There are 4 nested groupings, the coarsest first. Each group lies inside one group of the grouping before and may be the whole of it. The rows also spread widely along 15 directions, which tell nothing about the answers.
(in the rows, 128 means zero)
Known rows, each followed by its group in each grouping:
[ 87 131 116 129 128  91 181 141 187 153  82 151 145 162 122 119 113 163
  98 153 151 179 125 146 111 184  84 159 112 162] : Fasem vor k_712 k_892
[130 127  98 147  94  70 123  64 138 117 138 159 160 171 105 175  95 177
 124 131 124 115 141  74  91 136  98  63 136 138] : Gutus nir k_913 k_219
[ 92  92 145  89 127 114 148 159 115  92 151 125 115 145 125  84 142  76
 144  99  94  97 145 204 213  95 161 164 152 123] : Fasem mar k_227 k_922
[148 104 145 103 123 126 141  87 113 104 125 107 188 149 119 127 105  89
 135 137 120  96  90 155 116  97 145 132 113 106] : Gutus gafi k_99 k_82
[ 39 107 137 107 165 142 166 140 160 142 142  89  96 130  96 118 187 120
 155  86 126  71 164 133 171 113 150 148 177 135] : Fasem mar k_262 k_733
[103 141 112 153 125  60 123  56 135 143 129 139 174 112 130 113  92 143
 129 161 121 108 129 122 150 133 161  98 147 133] : Fasem ripap k_786 k_754
[124 112 143 152 142  58 173 170 167 155 142 154 129 115 135 124 158 157
 113 114 140 196 181 135 130 124 135 139 153 134] : Fasem ripap k_786 k_765
[120 158 189  92 137 129 140 106 130 178  88 121 140  83 135  86 127 124
 101 140 130 100  92 175 207  96 130 165 124 116] : vipal Bik k_274 k_106
[120 144 155 127 133 137 122  69 126 158 111 126  94 118 135 137 151 126
 105 125 123  90 119 120 168  95 149 121 137 145] : Gutus nir k_678 k_197
[166  79 129 106 119  64 136 138 142  97 152 133 183 191 135 155 105 139
 105 134 115 122 149 129 144 118 149 103 135 107] : Fasem mar k_227 k_947
[184 157 191 137 133 151 106 120 116 184 133  87  94 106 119 180 135 128
 118  77 113  95 120  82 186 109 186 133 136 146] : Fasem Fafi k_927 k_76
[182 123 168 135  81 133 169 158 173 130 167 116 168 211  67 153 102 129
 162 106 131 152  98  77 106 178 139 143 150 179] : Fasem vor k_58 k_897
[189 156 136 122  88 127 124 108 110 175 159 165 160 121 112 100 129 142
 146 107  68 142 175 141 219 137 143 145 156 120] : vipal Ton k_290 k_129
[139 101 156 127 129 111 127 119 103 165 134 114 125 156 151 140 134  75
 105  96  70 135 168 191 175  90 178 162 122 114] : Fasem vor k_144 k_550
[ 85 113 155 126 119  92 127  95 153 176 133  98 170 163  94  96 106 123
 135 128 115  87 162 154 145 131 142 133 158 115] : Gutus gafi k_738 k_389
[162 122 104 128 179  91 163 150 111 131 126  68 191 122 131 166  70 132
 131 104 147 126 111 131 160 123 217 138 124  82] : Fasem Fafi k_927 k_880
[149 109 167 145 105  86 154  97 148 117 150 166 146 144 140 128 138 117
 117 153 133 162 113 120  97 104 139 112 144 169] : Fasem ripap k_155 k_179
[126 131 124 102 117 157 151 105  87 145 121 134 122 109 109 122 124 141
 137  96  92  70 138 142 180  91 138 127 139 114] : Fasem vor k_144 k_929
[147 145 194 137 111  90 139 150 122 118 115  82 148 142 101 134  65  66
 139  94 138 148  50 167 116 131 126 183  86 140] : Gutus Guse k_45 k_838
[140 129 200 123  98 123 133  64 131 127 123 175 116 135 160  78 142  86
 101 176 117 127  82 170 171  86 144 133 139 181] : Gutus kuvu k_393 k_964
[ 88 121 130  77 146 149 157 148 142 139  91  72 135 176  99 111  95 115
 121 101 132  82 107 164 189 158 142 178 115 123] : Gutus Guse k_45 k_661
[ 84 158 166 172 130 155 168 103 114 177 127  81 139 106  78  83  82 110
 181  89 140 110  96 146 135 116 185 170 165 146] : Gutus kuvu k_541 k_408
[100  88 135 150 123 144 217 166 122 140 135 145 120 154 102 135 123 143
 142  63 139 173 148 144  42  91 109 150 139 145] : Fasem ripap k_155 k_933
[129 126 142 126 140  54 106 149 135 131 160 105 132 118 124 136 143 128
 135 107 114 112 167 128 198 129 152 124 157 108] : vipal Bik k_274 k_642
[133 127 182 136  79 126 163  90 140 139 192 156 138 136  86 117 174  87
 177  99  98 137 137 133 134  83 120 130 161 154] : Gutus nir k_757 k_182
[ 88 132 121 152 136 136 176 102 118 123 107 135 147 107 122  76 120 102
 150 128 130 158 108 190 100 121 131 177 123 149] : Gutus kuvu k_541 k_705
[ 92 174 149 169 158 172 127  27 130 165  88  97 125  73 124 127 152 108
 140 144 140  94  72 108  96 116 147 158 132 162] : vipal Ton k_290 k_724
[175 127 172  96 101 134 111  91 105 122 114 114 168 122 110 118 106 115
 125 133 110  72  93 142 133 101 114 125 111 109] : Gutus gafi k_738 k_925
[219 125 123 110 152 166 141 169 113 111  92 130 105 119 159 156 159 141
  87 118 136 175 116 123 141 146 138 172  86 134] : Gutus gafi k_99 k_190
[123 154 118 147 105 117 114 107 109 129 160  94 160 109  57 143 111 121
 205  69  92  87 142 103 118 147 106 132 142 121] : vipal Ton k_86 k_810
[110 112 168 148 123 130 189 176 159 159 105 137 108 162 108 150 133 143
 104  76 143 196 132 150  55 122  75 185 104 161] : Fasem mar k_227 k_947
[150 138 162 133 107 117 102  85 146 126 159 130 137  97 110 109 179 103
 159 141  99 111 132 109 141 139 134 128 150 164] : Fasem ripap k_155 k_179
[139 148 190 173 113 125  96 158  68 139  94 104  63  95 124 107  88  92
 122  73 116 140 104 183 116 114 126 191 102 152] : Gutus gafi k_738 k_389
[158 143 163 120 115  93  74 130 108 120 132  85 121 125 106 149  83 137
 127 104 111  49 110 101 201 132 161 113 137 123] : Fasem mar k_227 k_947
[206 120 186 144 111  97 111  91 133 113 139 182 142  80 165 113 197 124
 103 170 118 170 127 131  86  91  94 128 125 149] : vipal Bik k_274 k_642
[173 142 151 160 143 160 155 115 122 149 117  73 173  99  84 163 109 158
 156  93 158 116  90  77  53 120 145 133 124 119] : Gutus kuvu k_541 k_705
[ 40 143 191 141 143  80 127  79 181 216  92  95 134 137 118 116 122 123
  91 137 140 108 126 157 140 125 115 155 136 140] : vipal Bik k_274 k_642
[181 137 202  97 110 142 128 168 105 154 119  88 108 148 108 138  97  97
 115  66 110 109 101 152 194 115 144 173 106 122] : Gutus Guse k_45 k_838
[166 116 117 150 142  78 110 145 107 160 143  98 180 135 131 104  92 138
 129 109 100 147 186 161 164 152 186 157 150  90] : vipal Bik k_274 k_642
[178 105 113 126 123 141  93 137  97  97 162  81 145 139  92 147 144  99
 173  80  84  96 165 121 123 148 146 142 129 110] : Gutus gafi k_99 k_190
[144 121 124 159 153 132 129 111 119 116 138  98 130 103 122 110 156 119
 153 117 128 121 143 119 102 137 167 150 147 140] : Gutus Guse k_45 k_838
[135 114 128 101 116 159 101  72  76 115 102 110 139 131 121 140 103 115
 120 105  80  42 112 152 131  93 119 125 103 110] : Fasem mar k_262 k_733
[130 103  96 110 152  97 149 130 116  96  92 128 139 129 135 166 101 191
  91 134 165  95 122 102 100 108 115  86 118 100] : Gutus gafi k_99 k_190
[166 150 185 164  79  65 120  81 119 157 129 179 104 142 149 156  86 151
  82 146 119 138 108  97 163 100 148  88 141 175] : Fasem vor k_144 k_929
[ 88  70 130 152 133  83 171 193 135 100 126 148  98 160 126 140 134 151
 113  80 139 170 174 159  54 105  89 144 134 140] : Fasem mar k_227 k_922
[147 120 134 106 131 100 163 172 168  81 129 132 147 152 130 117 148  97
 132 146 143 180  97 152 157 166 127 169 115 153] : Gutus kuvu k_541 k_408
[134 112 147 106 121 116 150 130 158 111 151 118 172 164 112  85 143  80
 157 141 114 139 118 170 168 151 150 162 140 145] : Gutus kuvu k_393 k_964
[ 97 131 188 140  88  70 115 118 142 104 152 118 113 158  92 126 103  83
 149 117 131 106  94 131 138 124 117 125 144 169] : Gutus gafi k_99 k_190

New rows. What belongs after each?
[123 129 125 162 154 115 188 167 129 141 111 121 112 156 144 134  97 124
 112 105 153 200 116 150 148 140 189 177 130 153] : Gutus kuvu k_541 k_408
[155 120 163 163 133 106 165 183 127 135 111 155 102 113 145 113 133 144
 102 105 140 207 135 158  99 124 123 177 125 156] : Fasem mar k_262 k_733
[141 131 147 132 107 106 103  85 150 113 145 119 146 145 109 106 141 104
 147 144 107 110 128 121 137 162 129 137 135 162] : Gutus Guse k_45 k_661
[138 114 102 107 132 110 156 102  84  97 137 113 151 167 128 179  79 106
 130  92 118  97 101 134 170  83 179 106 119  95] : Gutus nir k_913 k_219
[121 123 184 149 105  80  79 128 125 117 173 111  96  93 101 132 181  69
 166  83  79 104 159 140 136 107 115 137 141 146] : Fasem ripap k_786 k_765
[145  99 107 130 121  52 128 208 101 130 137 120 150 159 118 125  55 155
 121  71 103 148 197 174 164 150 147 138 134  95] : Fasem Fafi k_927 k_76
[178 102 107 121  86  76 114 110  86  74 147 166 184 171 143 103  76  96
 134 140  75 142 140 178 148 134 134 131 124 121] : vipal Ton k_86 k_810
[181 122 131 114 100 104 196 118 192 145 179 153 222 198  99 147 121 136
 147 141 126 183 130  99 148 160 158 123 149 152] : Fasem Fafi k_927 k_76
[190  94 159 138 108  86 114 147 131  88 193 115 162 136 115 142 174  57
 170 100  83 159 151 143 114 123 146 148 129 130] : Fasem ripap k_786 k_765
[ 66 100 175  78 100 109 172 142 200 123 129 154 122 199 103 110 147 114
 111 137 137 116 118 151 154 134  80 136 145 181] : Fasem Fafi k_927 k_76
[134 155 181 133 131 149 190 132 130 194 139 122 112 105  97 140 135 150
 140  78 145 133 125 103 175  84 165 139 161 132] : Gutus gafi k_99 k_82
[ 97 128 140 129  84  55 123  80 150 128 153 164 132 155 108 152 128 136
 130 136  98  99 148 110 152 120  96  82 146 154] : Fasem vor k_144 k_929
[ 93 159 172 161 122  63  83  91 174 150 142 104 136  84  88 108 155 144
 156 143 138  93 134  93 120 159  97 121 165 155] : vipal Bik k_274 k_642
[186 156 145 131 128 119 129 140 107 123 107 113 127 106 128 158 121  96
 123  95 121 170  87 152 132 127 121 176  71 125] : Gutus nir k_678 k_197
[ 77 142 131 147 145 129 159  96 138 159  95 115 134 118 113  86 115 124
 131 126 144 133 115 166 116 130 137 168 134 142] : Gutus nir k_678 k_197
[177 140 170 117 101 112 140 124 169 178 135 116 192 157  86 157 125 135
 134 106 110 153 134 110 119 154  90 149 115 123] : vipal Ton k_86 k_810
[136 137 155 109  80  67 105 151 130  43 163 120 133 147  87 138 111  64
 178 111 108 112  78 139 167 149  95 130 113 153] : Gutus kuvu k_541 k_408
[157 100 114 110 148 128 156 138  96  71 125 133 175  88 146  71 135  90
 148 140 118 141 114 202 119 106 153 168 120 114] : Fasem Fafi k_927 k_76
[202 123 176 121 162 108 140 169 162 131 128  88 152 127 143 136 151 115
 110 143 160 165 104 113 163 146 194 161 132 125] : Gutus gafi k_99 k_82
[126 146 143 117 154 171 142 104 126 184  57  95 144 114 126  94 101 152
  99 134 139 106  98 158 147 142 142 172 109 125] : Gutus kuvu k_393 k_964
[120 142 150 164 129  82 148  74  94 114 146 119 154 102 136 126  94  74
 153 124 122 128  87 160 147  75 191 129 134 130] : Gutus kuvu k_541 k_705
[108  89 102 126 135 140 211 132 117 151 125 115 201 173 106 109  80 114
 146  92 117 166 140 190  84 118 157 174 123 107] : Fasem ripap k_155 k_179
[157 130 136 162 130 115 117 125 104 181 126 114 133 115 135 134 128 100
 123  79  76 174 172 171 135 131 157 180 105 121] : Fasem ripap k_786 k_754
[176 116 179 109 128 102 118 163 191 140 123 118 145 128 117  98 177 154
 106 157 150 140 142 113 144 168 116 145 146 136] : Gutus nir k_757 k_182
[ 75  83 125 116 138 125 144 171 113 137 114 119 119 130 106  62 113 171
 128  91 117  80 195 182 145 115 131 149 173 106] : Fasem mar k_227 k_922
[225 106 154 161 122 102  99 178 112  76 144 114 131 112 136 127 140 105
 136 117 120 173 121 123  85 153 151 159 120 147] : Fasem ripap k_786 k_765
[114 127 134 117 133 120 160 139 109 180 147 121 141 109 109  88 119 132
 149  84  95 120 179 169 210 111 181 151 164 105] : Fasem ripap k_155 k_179
[134 122 140  86  77 113 101 110 126  84 120 159 134 127 101 110 135 117
 136 130  87  86 116 148 137 136  49 124 104 144] : Fasem ripap k_786 k_765
[177  92 113  56 150 138 135 188 132 119 100  92 140 179 136 192 147 119
  88  86 100 125 149 153 181 141 117 158  72  82] : Gutus kuvu k_541 k_408
[ 99  98 141 120 126 199 182 131  93 129 108 122 102 170 119  79 106  95
 130  95 123 120 115 190 133 103 165 187 143 152] : Gutus gafi k_99 k_190
[ 90 117 129  99 155 168 107  86 140 148  95 108 103 139 139 122 179 119
 103 136 103  64 148 135 169 132 136 149 143 136] : vipal Ton k_290 k_724
[149 120 120 198 118 105 167  94 143 126 151 161 168 164 133 127 121 125
 143 143 133 208 132 112  54 146 157 144 157 173] : vipal Ton k_290 k_724
[ 90 157 179  97 103 135 136  77 184 186 118 126 177 119  79  75 160 113
 145 142 108 108 118 165 152 149  65 174 128 142] : vipal Bik k_274 k_642
[ 67 114 111 187 151  85 161 160 130 126  93  95 134 164 119 108  46 133
 124 106 159 168 114 173  76 165 160 186 127 153] : Fasem mar k_227 k_922
[ 53  86 132 100 122 144 159 123 164 136  94 120 121 215 118  97 121 108
 103 136 114 102 132 179 128 156 117 168 133 168] : Fasem vor k_58 k_897
[181 145  96 177 134 116 151  96 138 164 142  83 216 161  99 168  71 125
 157 111 118 175 116  94 101 183 202 156 117 131] : Fasem ripap k_786 k_765
[151 122 166 208 129 123 124 117  79 128 142 101  91 124 127 141 103 102
 140  75 134 149 117 122  69  91 191 144 150 154] : Gutus nir k_913 k_219
[142 146 157 105 126  85 144 163 156 110 147 104 146 110  91 115 139 117
 162 112 138 123 111 125 179 152 121 149 133 129] : Gutus Guse k_45 k_838
[172 139 125 164 131  61 121  51 149 146 141 120 219 143 140 166 103 128
 120 169 126 155 114 101 108 141 166 112 121 125] : vipal Bik k_274 k_106
[ 97 144 129 135 150 106 123 118 108 103 118  61 172  82  92 122 105  92
 176 105 132  89  84 157 102 130 121 164 110 104] : vipal Bik k_274 k_106
[197 121 174 134  94 111 130 110 105 154 134 123 193 140 115 142 100  94
 129  97  86 159 127 174 106 100 120 152  90 102] : Gutus kuvu k_541 k_705
[166 150 186 167 105  92  64 118 114 147 151  93 135  91  96 120 127 116
 158 100 100 106 139 117 125 139 128 141 145 135] : vipal Bik k_274 k_106
[ 47 144 134 157 153 158 180  66 122 157  96  99  99 134 121 160 106  96
 128  99 142 106  69 128 113  93 170 154 122 168] : Fasem ripap k_786 k_765
[137 157 129 126 116  78 141 114 166 169 140  89 213 179  78 170  67 130
 150 111 121 129 112 103 166 176 143 136 130 111] : vipal Ton k_290 k_724
[156 113  94 126 111 141 148 135 100 118  83  98 182 201 104 147  18 147
 115 114 123 122  88 141  85 171 134 154  92 125] : Fasem vor k_144 k_550
[206 100 157  96 137 133 146 193 120 170  92 118 141 155 144 107 107 166
  68 104 122 155 166 166 166 138 145 172 114  94] : Gutus Guse k_45 k_838
[124 150 112 109 110  85 141 142 151 122 128 151 126 143 106 128 123 149
 129 114 124 146 136 127 190 166 102 134 128 139] : Gutus nir k_913 k_219
[ 91 108 158 151 167  91 140 164 133 130 121  30 166 115  86 124  75 121
 157  92 170  84 103 140  79 127 168 149 149 106] : Fasem Fafi k_927 k_880
[131 139 142 148 109 118 167  95 141  91 138 164 138 129 131 114 152  76
 151 146 123 186  84 154 113 127 119 161 114 182] : Gutus kuvu k_541 k_408
[138 115 164 130 117 101 117  58  89 135 147 113 149 122 135 161 117  73
 131 107  86  90 114 147 136  57 167 110 118 115] : Fasem ripap k_155 k_179
[160 142 178 117 103 101 111  56 125 150 129 140 163  83 115 133 133 157
 123 152 112  56 112  98 136  81 115  79 141 119] : Fasem vor k_58 k_897
[126 128 171 120 133 186 225 161 161 179 141 115 113 155  84 133 162 130
 148  63 145 159 129 116 132 115 138 179 149 154] : Gutus Guse k_45 k_838
[ 68 128 156  95 142  63 146 123 142 148 116 103 124 124 109 138 100 163
 110 109 150  53 132 124 196  92 128  92 148  99] : Gutus Guse k_45 k_661
[ 98  93 112 113 162 118 136 117 185  72 104 103 153 145 124 125 169 140
 120 174 161  97 105 108  71 163 107 135 128 153] : Fasem mar k_227 k_947
[126  89 164 145 106  58 160 184 144 109 166  93 162 195  86 152  69 120
 153  92 143 130 124 121 102 131 149 116 158 129] : Fasem vor k_712 k_892
[170 119 163 181 135 121 135 195 147 178 129 100 131 141 114  97 127 136
 128  87 118 206 177 152 103 185 159 208 144 151] : Fasem mar k_262 k_733
[160 143 147 198 130  73  88 109 100 156 131  98 136 119 137 147  81 113
 122 102 101 153 140 139 124 138 184 156 118 136] : Fasem mar k_227 k_947
[145 131 190 172  90 129  84  39 135 190 137 128 145 151 118 118 140  98
 121 129  79 127 146 138  89 126 119 150 133 165] : vipal Bik k_274 k_642
[204 111 139 114 105  72  94 173 109  95 144 127 135 150 134 136 123 100
 121 100  84 157 158 161 165 154 120 154  98 118] : Gutus Guse k_45 k_838
[163 147 186 108  81 110  96  75 125 162 117 140 139 147 132 124 111  87
 100 144  73 110 107 163 199 124 130 146 107 148] : Fasem vor k_144 k_550
[115 101 178 132  73 100 158  64 154 145 187 158 190 180  90 112 141  88
 166 122  88 125 150 142  98  89 107 116 169 146] : vipal Ton k_86 k_810
[ 82 100 147  97 111 142 116  90 124 126 100 122  97 181 119 144 134 106
 102 114 102  65 129 153 124 106  88 129 110 143] : Gutus gafi k_738 k_389
[140 136 179  90 100  91 154 133 171  97 146 149 121 161 120 184 146  92
 118 123 132 135  74 112 168 115 101 119 107 172] : Fasem Fafi k_927 k_76
[153 116 168 106 107 125 114 126 150 145 151  85 199 163  81  85 111 118
 158 128 110  85 133 136 157 160 144 149 162 119] : vipal Bik k_274 k_106
[163 142 145 141 124 155 176 124 135 157 136 173 117  79 116 128 172 187
 134 107 136 153 149  91 111 104 115 123 153 158] : Fasem Fafi k_927 k_76
[101 124 171 140 104  46  81 103 103 132 112 110 145 131 128 123  81  68
 119 108  84 115 128 205 124 107  94 153  98 111] : vipal Ton k_86 k_810
[ 87 128 204 168 136 103 128  88 158 139 149  66 121 137  99 117 136  73
 157 122 151  92  91 112 104 116 177 143 166 171] : Gutus Guse k_45 k_838
[156 146 151  69  73 109  97 117 133 138 132 166 127 132 102 129 129 147
 119 113  74  79 148 131 224 140  72 109 119 138] : Fasem Fafi k_927 k_76
[ 89 155 215 143  59  75  93  97 135 174 104 118 127 152  85 108  56  89
 126 113  95 101  91 177 137 140  74 153 107 162] : Fasem vor k_712 k_892
[ 72 158  92 178 158  68 166  86 138 163 122 132 156  91 115 143 106 178
 144 125 152 138 146 101 117 126 144 110 162 119] : vipal Ton k_290 k_724
[138 157 156 138 138 150 169 167 167 155 147 100 109 120  82 127 164 138
 166  94 153 149 124  87 161 164 152 168 159 164] : Gutus gafi k_738 k_389
[ 82 156 133 139 136 110 170  81 128 136 118 160 112 107 146 103 133 106
 129 141 129 143 104 152 178 108 149 152 145 163] : vipal Ton k_86 k_810
[112 105 119 128 111 122 148  79 148 132 162 136 194 157  99  68 130 129
 165 148  99 101 161 142 141 142 158 129 182 138] : Fasem mar k_262 k_733
[ 93 132 155  69 109 156 136 119 161 147 134 106 110 166  74 133 163 117
 143  91 108  59 131 121 199 132 102 135 140 137] : Gutus nir k_678 k_197
[139 146 154 146 112 131 131 121 162 181 113 108 130 196  99 173  94 156
 109 105 131 131 120  77 136 174 135 140 140 162] : vipal Ton k_290 k_724
[112 125 163 136 134 102 123 124 126 172 130 132  74 138 148 135 157 115
  98 102 104 129 175 149 196 104 158 142 143 141] : Gutus gafi k_738 k_389
[163 106 177 107 101  86 148 214 143 117 167 113 145 146  71 132 137 126
 159  58 124 148 155 140 127 122  89 143 140 102] : Gutus nir k_913 k_219
[149 105 133 121 135  79 139 129  89  61 137 101 164 109 122 153 104  91
 149 100 128 113  95 156  88  81 121 127  93  93] : Gutus Guse k_45 k_661
[172 149 159 128 122  76 148 163 126 135 145 104 172 111  93 172  94 152
 146  87 143 137 105 103 139 118 118 126 122 100] : vipal Bik k_274 k_106
[ 97 143 120 128 119 103 119 163 105  82 100 108 119  99  93  77  68 134
 156 113 138  91  88 154 144 164 117 156 130 143] : Fasem ripap k_786 k_765
[143 144 227 138  85  62 100  97 135 167 132 114 156 135 106  99  70 107
 117 139 129 103  96 148 165 110 143 124 144 134] : Gutus gafi k_99 k_190
[ 84 137 157 119 108  90 139  61 147 123 153 143 147 123 109  94 142  90
 154 153 119  96 114 146 174 105 134 119 156 150] : Gutus gafi k_99 k_190
[130 147 184 133 143 110 171 173 177 174 140  60 181 109  59 137 122 135
 169  79 156 136 107 117 124 141 137 175 137 113] : Fasem mar k_227 k_922
[152 102 126  94 134 148 144  85 138 143  94 135 195 151 139  81 121 149
 101 172 120 104 133 152 129 134 135 142 139 113] : vipal Ton k_86 k_810
[ 39 114  95  99 137 105 171 144 180 154 101 125 121 181  91 139 142 155
 116  96 132 129 172 152 130 158  66 147 120 129] : Gutus nir k_678 k_197
[ 48  96 128 128 131 184 156  63 116 162  98 118 103 183 119 138 139  98
 116  90  95  93 142 175  86  90 110 151 113 151] : Gutus kuvu k_393 k_964
[135 126 156 125  86 186 159 101  87 132 152 157 141 109  84  83 142 114
 182  83  86 101 136 156 114  79 102 149 161 132] : vipal Ton k_290 k_724
[127 144 130 153 144 145 106  73  98 152  78  82 165  95 118  71  87 107
 134 135 121 106 100 183  97 140 153 182 109 118] : Gutus nir k_678 k_197
[135 127 145 131 136  78 159 109 123 144 116  97 185 171 138 155  59  87
 109 122 127 150  89 171 161 112 186 148 102 110] : Gutus kuvu k_541 k_705
[194  95 141 111 117  45 113 170 148  75 136 119 208 151 132  95  96 126
 124 169 134 147 124 156 141 165 139 129 129 103] : Gutus kuvu k_541 k_408
[124 134 167 116  90  80 131 131 148 153 127 138 178 132 105  54 109  88
 141 141  88 152 135 214 170 158 108 186 123 135] : Fasem vor k_144 k_929
[ 91 156  91 187 144  89 152 134 121 175 117  93 153 123  83 156  63 186
 152  73 144 147 151 104  89 165 129 143 136 121] : vipal Bik k_274 k_106
[148  70 138 107 124 122 157 134 146  59 133 151 140 185 153 124 155 102
 106 154 128 141 110 146 100 119 131 137 129 159] : Fasem mar k_262 k_733
[158 119 187 125 109  82  76 109 101  87 117 133 100  82 140 123 154 100
 112 127 110  92 114 150 104  88  78 121 103 131] : Gutus Guse k_45 k_838
[ 84  69 123  95 155 138 203 116 100 100 115 152 118 147 170 113 137 100
  98 124 127 109 121 190 149  37 177 132 141 117] : Fasem ripap k_786 k_765
[165  85 165 102 133 127  95  87 120 109 126 125 164 107 143 106 177 126
 113 158 109  62 145 135 107  81 124 106 155  96] : vipal Ton k_290 k_724
[125  91 112 125 128 127 159 136 128 102 107 135 150 158 129 115 121 125
 121 132 119 141 128 164  76 138 113 157 114 141] : Fasem vor k_58 k_897
[129 130 187 102  93 102 148 129 128 181 101 175  99 142 132 133 121 151
  74 106 112 136 146 163 170  83  77 130 112 129] : Gutus gafi k_738 k_389
[147 155 227 109 110  40 140 112 168 149 119 147 133 111 135 162 130 119
  83 141 159 142  69 124 169  74  99 106 110 127] : Gutus nir k_913 k_219
[158 172 158 115 108 173 115  44 124 138  95 107 179 106 100  50  89 113
 148 176 132  71  43 140 163 151 160 157 134 150] : Gutus nir k_678 k_197
[203 123 117  84  97 120 153 146 132 132 119 142 203 185 111 132  61 152
 112 126 108 145 115 144 173 169 129 142 105 119] : Fasem Fafi k_927 k_880
[117 139 154 117  98 113 118 146 165 157  98 132 118 162  92 117 129 132
 112 102 112 155 141 157 125 180  53 174 101 152] : Gutus nir k_913 k_219
[ 58 137 128 176 132 107 141  63 126 151 121 124 132 121 123  89 117  95
 148 132 114 133 133 172 120 124 154 155 144 157] : Gutus kuvu k_541 k_408
[124  87 143  78 134 100 106 110 150 103 141 139 131 108 141 109 210 115
 118 152  99  78 170 142 161 108 109 108 143 119] : Fasem ripap k_155 k_933
[131 141 135 128 148 136 130  64 112 145  96 103 194  89 127  93 109 114
 136 155 125  94  93 158 126 114 153 154 129 101] : vipal Ton k_290 k_724
[111 137 120 100  98 161 154  37 121 162 104 143 203 139 104  71  88 110
 140 149  86  92 103 181 152 126 128 155 117 128] : Fasem ripap k_786 k_765
[112 143 161 183 122  88  91  87  85 150 130 125  59 122 150 147 110 104
 112 101 104 112 140 132 162  95 179 124 142 159] : Gutus gafi k_738 k_389
[154  70 144 134 131 137 177 152 110 141 113 153 105 194 161 163 104 154
  65  96 132 157 154 139  96  83 160 124 133 145] : Fasem Fafi k_927 k_76
[168 119 128 112  98 162  99 134  86  71 113  91 138 148  85 111  88 102
 159  94 101  79  92 144  97 162  99 162  98 137] : Gutus Guse k_45 k_838
